There are 9 hidden switches. A switch that is on adds its own fixed numbers to the row, and there is some noise. The rows also spread widely along 13 directions, which tell nothing about the answers.
(in the rows, 128 means zero)
Some rows, each with its switches (1 for on, 0 for off) after it:
[130  92 104 152 157 169 133 115 102 165 156 162 145 136 137 103 125 149
 176 128 146 140 114 121  96 128 147  92]  1 0 1 1 0 0 0 0 0
[175 107 119 170 119  84  92 153 140 130 139 131 137 123  48 141  93  87
 128 168 148 231 176  89 190 165  76 136]  0 0 1 0 0 1 1 0 0
[142 124 148 160 139 128 109 155 107 113 139 124 135 158  66 107 152 131
 134 136 149 178 108 131 101 120 105 159]  0 0 0 1 0 1 0 0 0
[103 133 143 130 159 119 136  83 163  60  81  88 148  99  93 148 172 117
 150  61 113 146 131  72 126  87  99 180]  0 0 1 0 1 1 0 1 0
[106 160 153 145 106 113  93 125 150  97 132 116  63  60 120 112 108 113
 135 122  51  96 145 135 114 134 133 172]  0 0 1 1 1 0 1 1 0
[134 138 137 187  84 166  92 154  94 189 142 137 115 156 112  93 129 116
 106 174 140 126 115 185 107 164 143 123]  1 0 0 0 0 0 1 0 0
[106 150 147 111 134 124  63  65 140 143 140  87 146  86 125 112  97  87
 131 131 144 151 138  93 148 150  72 179]  0 0 1 1 1 1 0 0 1
[137 132 122 127 152 144 106 112 163 135 145 126 145 130 169 118 144 121
 106 110 128 123 105 109 155 147  82  88]  1 0 1 1 0 1 1 0 0
[156 114 115  92 156 141 142 138 136 131 219 131 125 139 191 110 124 133
 138 116 153 134 106 130  88 110 122  70]  0 0 0 1 1 1 0 0 0
[195 145  88 138  76 104 132 174 147 154  45 193  36 114 154 113 144 156
 122 180 116  73 121 107 113 139 193 161]  0 0 0 1 1 0 1 1 0
[139 131 105 145  97 130  96 150 133 177 162 166  83 119 180  87 145 112
  81 147 153  98  69 144 132 158 107 140]  0 1 1 1 0 1 0 0 0
[133 120 127 181 160 114 136 125 145 117  94 157  91  68 118  95 129 117
 162 148 143 170 147 148 105 101 168 197]  1 0 1 0 1 1 0 0 1
[141 195 147  76 121  83 108  93  97 130 137 122 107 141 109 124 118 164
 138 118  81  62 106  68 124 183  78 157]  0 0 1 1 1 0 1 0 0
[182 141 131  74 166  69 147 108 132 137 163 161  66 134 192  79 107 139
 138 150 183 147  97 103 120 139 100 159]  0 0 0 1 0 0 1 0 1
[109 113 119 109 159 149 152  66 130 119 126 135 112 140 150  96 142 141
 168  79 153 107  74  78 106 119 114 148]  0 1 1 1 1 1 0 0 0
[148 143  87 126  96 141 102 143  79 172 145 181  65  80 158  89 125 162
 151 160  92  50  90 120  60 138 178 155]  0 1 1 0 0 1 1 0 0
[184 119 108 125 188 122 117 154 127 126 110 162 108 152 159  92 153 183
 159 170 140 132 103 113  98 155 133  84]  1 1 1 0 1 1 0 0 1
[168 119 110  92  92 108 127 105 163  99 142  91 104 136 121 148 104 102
 142 124 153 153 133  46 145 141  98 126]  0 0 1 0 1 0 1 0 0
[115 136 119 126 164 170 111  95 127 176 157 141 152 129 185  94 129 145
 142 118 123  89 105 131 121 152 117  79]  1 0 1 1 1 1 0 0 0
[146 145 111  89 169 149  89  98 128 113  76 130 120 139 163  98 154 187
 154 140 111  86  92  54 108 141 116 117]  1 0 0 1 0 0 0 0 0
[154 139 102 128 111 143 171 139 139 107 156 159  76 144 135 115 122 162
 156 120 107  85 111 109 101 150 168  78]  1 0 1 1 1 1 0 0 1
[123 112 116 160 197 169 138 116 156 113  42 145 148 109 144 118 170 160
 177 123 105 132 143 128 103 107 167  98]  1 1 1 0 1 1 0 0 1
[154 140 140 148 165 112  96 127 151 141  78 136 104 131 136  75 128 131
 147 187 135 160 140 136 139 152 114 139]  0 0 1 0 0 1 1 0 0
[140  97 101 141 136 173 131 123  83 165 161 140 165 161 133 120 152 157
 156 115 168 121  82 113  77 128 142  98]  1 0 1 0 1 0 0 0 0
[117  87 113 162 135 172 120 120 125 117 156 149  78 108 136  79  99 133
 185 132 116 130 108 128  79 123 182 123]  0 0 1 1 1 0 1 0 1
[172 116 106 109 116 133  93 155 129 126  78 128 128 165 138 132 202 159
 117 139 160 105  55  78  84 126 113 139]  0 1 1 1 1 0 0 0 0
[140 113  76  94 111 130 180  98 147 121 125 169  97 113 173 144 161 135
 123  57 147  81  81  46 127  99 132 143]  0 1 0 1 0 1 0 1 0
[128 146 142 130  99 161 135 109 133 128  78 112 116 149 102 118 151 133
 157 131 120 105 119 127  84 129 148 136]  0 1 1 1 0 1 1 0 1

New rows. What belongs after each?
[138 152 139 110 139 122  95 116 125 131 127 110 150 112 106 131 128 128
 139 138 119 146 149 102 121 124  98 142]  0 0 0 1 0 1 0 0 0
[139 130 106 152 120 124 119 148 178 132  66 171  43  66 171 106 117 125
 143 160  83 103 166 133 134 130 177 137]  0 1 0 1 1 0 0 1 0
[143 129 105  83 164 132 116  86 131 144 177 140 111  93 201  99 107 145
 155 118 142 102 107  84 105 139 122 107]  1 0 1 1 1 1 0 1 1
[109 142 119 179 133 150  96 100 114 167  96 164  97 104 142  65 139 120
 109 145 156 117  89 139 132 148 136 198]  1 0 0 0 0 1 0 0 1
[104 142 169 133 170 140 152  62 117 165 141 126 156 165 123  90 108 118
 163 106 157 147 125 148 132 158  98 127]  0 0 1 1 1 1 1 0 1
[161 132 108 161  95 130 136 165 118 153 140 167  71 144 124  88 124 131
 129 170 152 125 112 148 106 146 163 139]  0 0 0 0 1 1 0 0 0
[196 113  71  64 109  96 120 140 170 115 161 142  71  85 196 136 119 126
 131 142 151 118 107  47 116 118 122 121]  0 1 1 1 1 1 0 0 0
[151 128  91 160 152 104 146 138 167 103 100 178  96  92 134 133 137 131
 115 111 111 132 134  89 174 132 132 142]  1 0 0 0 1 1 0 0 0
[136 127 112 132  63 152 134 133 146 133 147 113 107 113 105 144 117 101
 143 131 125 129 148 114 109 120 141 117]  0 1 1 1 0 1 0 0 0
[134 118 117 113 181 132 123  98 110 101 137 144 127 131 119 102 125 169
 184 105 106 120  98  63 106 130 112 122]  0 0 1 1 0 1 1 0 0
[ 89 123 144 179 105 178 130 114 154 123  98 110 128 106 106 127 140 101
 150 106  91 121 143 162 103 103 162 138]  0 0 1 1 1 0 1 0 0
[140 120 101 122 134 134 108 109 137 127 168 145  85 105 178 101 103 124
 123 123 123 110 101  91 137 148 123 126]  1 0 0 0 1 0 1 0 0
[176 127 126 109 148  94 126 156 168 100 161 142  48 123 175  91  91 146
 161 163  98 130 143 118 120 155 131  76]  0 0 1 1 1 0 1 1 0
[140 138 142 133 130 115 121 116 107 154 101 139 119 145  97 115 131 130
 146 145 150 148 130 111 123 142 108 165]  0 1 0 1 0 0 0 0 0
[141 149 135 137 153 112  88 133 144 143 117 137  99  91 149  89 123 129
 140 170 121 133 137 143 116 135 123 157]  0 0 1 1 1 1 0 0 0
[153 134  93 105 106 120 106 139 118 158 140 178  76 120 195 109 163 147
  80 110 132  48  33  94 113 146 118 161]  0 1 0 1 1 0 1 0 0
[133 142 151 162 148  95 159 155 155 115  73 147  99 111 136 126 180 130
 127 122 110 129 142 174 113 113 138 153]  0 1 1 0 1 0 0 1 0
[163 142 127  96 187  96 117 109 137 162 100 137 200 122 144 156 157 141
 132 113 139 142 134  87 143 124  81 121]  0 0 1 1 1 1 1 0 0
[188 138  95 120 108 119 165 143 148 138  90 167 113 162 120 145 143 155
 139 134 126  99 122  82 135 152 151  91]  0 0 1 1 1 1 1 0 1
[152 116  98 100 193 105 145 122 131 115 148 175 112 109 181 104 154 169
 154  98 139 110  74  83 100 105 122 139]  0 0 1 1 1 1 0 0 0
[146 129 131 122 114 133  88 138 114 136 179 100 141 113 117 140 117 129
 143 137 119 136 141 112  93 138 115 106]  1 0 1 1 1 0 0 1 0
[119 140 164 152 178 107 109 128 133  99 142 103 145 104  90 139 117 128
 158 128  81 173 180 141 128 143  91 112]  1 1 1 0 1 0 0 0 0
[159 131 128 142 115 113 105 147 153 105  55 113 117 120  92 147 159 126
 137 143 112 144 146  96 123 129 126 148]  0 1 1 0 1 1 1 1 0
[158 148 144 104 100  94  91 117 143 116 156  84 145 126  80 158 109  87
 107 125 146 174 144  75 155 142  61 161]  0 0 0 1 1 1 1 0 0
[132 138 130 125  89 128 146 115 176 107 158  93 119 163 126 141 127  92
 109 109 139 145 136 110 175 156  81  82]  0 0 1 0 0 0 0 0 0
[107 140 116 167 112 160 134 110 141 149 130 164  64  79 154  94  85 135
 166 132  51  73 158 141 126 152 179  98]  1 0 1 1 0 0 1 1 0
[150 118 138 146 169 114 126 157 115 157 157 173 112 128 154 101 125 149
 145 145 116 134 116 170  99 152 131 100]  0 1 1 1 1 0 1 0 1
[170 120  84  96  80 132 109 105 150 138 153 127  74 115 160 115  86 120
 149 163 159 125 125  53 131 151 130 120]  1 0 1 1 0 0 0 0 0
[128 143 140  95  83 138 109 104 125 121 215  59 136 122 131 142 116  90
 122 117 151 142 127 112  96 125  89 124]  1 0 1 0 0 0 0 0 0
[150 123  95 117 133 153  61 115 125 156  91 140 131  86 150 112 131 143
 152 157 120 104 111  80  95 130 152 147]  0 0 1 1 1 1 1 0 1
[106 135 134 166 121 167  99 118 214 117  57 109 103  98 157 115 124 100
 132 145  68 117 170 146 163 140 145  93]  0 0 1 1 1 0 1 0 0
[152  87  88 144 185 117 126 121 113 158 120 202 130 131 141 120 115 150
 142 119 132 145 111  77 168 174 112 101]  0 1 0 0 1 0 1 0 1
[167 135 102  96 130 149 115 120 150 169 118 143 134 162 168 123 116 148
 143 157 114 102 135  94 154 189 112  23]  0 1 1 1 0 1 1 0 1
[161 131 102 156  77 143  59 161 116 173 125 137 148 135 117 147 153 130
  80 147 127  98  93 103 135 170 109 119]  1 0 1 1 1 0 1 0 0
[173 140 120 133 115 142 151 151 121 175 146 153 146 197 136 135 148 148
 108 120 143 104 110 128 135 171 120  54]  1 0 0 1 1 1 1 1 0
[156 138 170 161 133 112 110 150 133 130 110  95 135 117  68 121 111  95
 158 183 141 218 197 170 103 112 133 163]  0 0 0 0 1 1 1 0 0
[146 139  97 109 129 124 132  96 153 128 111 158  57  82 162 102  88 143
 177 148 103  96 146  75 130 147 153 131]  1 1 1 1 1 1 0 0 0
[156 140 111 129 101 143  92 133 189 123  73 117  98 112 158 126 149 116
 108 164 128 121 131 106 144 150 127 112]  1 1 1 1 0 1 0 0 1
[171 124  96 166 122 128 117 164 132 137  90 169 109 138 109 113 147 150
 135 163 114 122 120 112 132 151 145 113]  0 0 1 0 0 1 1 0 0
[165 131 115 114 106 137  88 150 130 118 154 110 105 106 127 124 104 127
 142 161 105 138 153 103  99 138 141  96]  0 0 0 0 0 1 1 1 1
[157 154 147  94  96 101  99 120 206 111 150  63  93  70 178 136 104  66
 113 160 152 169 175 130 130 109 104 149]  1 0 1 1 1 0 0 0 0
[118 117 140 123  81 175 104 110 119 150 185  70 195 144  79 174 119  87
 136  97 129 150 143 111 108 132  95  86]  0 1 1 1 1 1 1 0 0
[106 131 131 153 148 168  99 118 166 137 105 114 154  84 151 134 146 112
 131 121  94 122 153 148 125 118 129 102]  1 1 1 1 1 1 0 0 0
[113 139 141 139 106 195 109 133 172 105 139  84 108 142 164 107 139 127
 137 137  94  98 126 167  87 137 155  51]  1 0 1 1 1 0 0 0 1
[101 146 172 152 168 137 144  87 135 147  72 128 122 163 126  77 160 130
 154 124 155 134 106 163 113 135 112 167]  0 1 1 1 1 1 0 0 0
[161 151 133  91 174  97 126 129 128 150 112 162 115 122 187 112 158 165
 133 140 114  95 107 127 105 143 113 113]  0 1 1 1 0 0 1 0 1
[113 112 141 173 167 110 151 109 135 139 118 167  88 102 157  91 151 104
 114 106 170 162 106 161 132 119 121 189]  1 1 0 0 0 0 0 1 1
[107 122 127 208  92 178 185 121 158 159 118 157  76 145 139  90 110 103
 145 131 117 113 143 197 137 151 191  92]  1 0 1 0 1 0 1 0 0
[131 147 134 147 176 127 104 110 111 187  80 164 198 126 114 155 140 154
 134 125  85 120 160 119 167 182  92  80]  1 1 1 1 0 0 1 0 1
[132 120 115 136 209  89 162  98 136 163 139 201 103  66 207  99 121 135
 141 107 124 128 129 136 149 129 116 141]  1 1 1 0 0 0 1 0 0
[145  97  70 152 102 142 108 151 131 169 187 185  97  73 176 115 117 117
 109 117 114  94  98 110 130 133 144 107]  0 0 1 1 0 1 1 1 0
[142 136 114 116 181 137 180  95 129 159 115 174 134 156 168 108 131 163
 163 106 122 101 122 111 137 145 136  80]  0 0 0 0 1 1 1 0 0
[124 123 144  98 172 125  89 113 148 110 202 106 114  76 193 100 115 108
 129 115 114 148 120 134 101 100  93 128]  0 0 0 1 0 0 1 0 0
[164 147 139 126 155  66 118 148 142 111 124 135 142  85  88 155 131 125
 137 136 114 177 180 108 137 125  96 146]  0 0 1 1 0 1 0 1 1
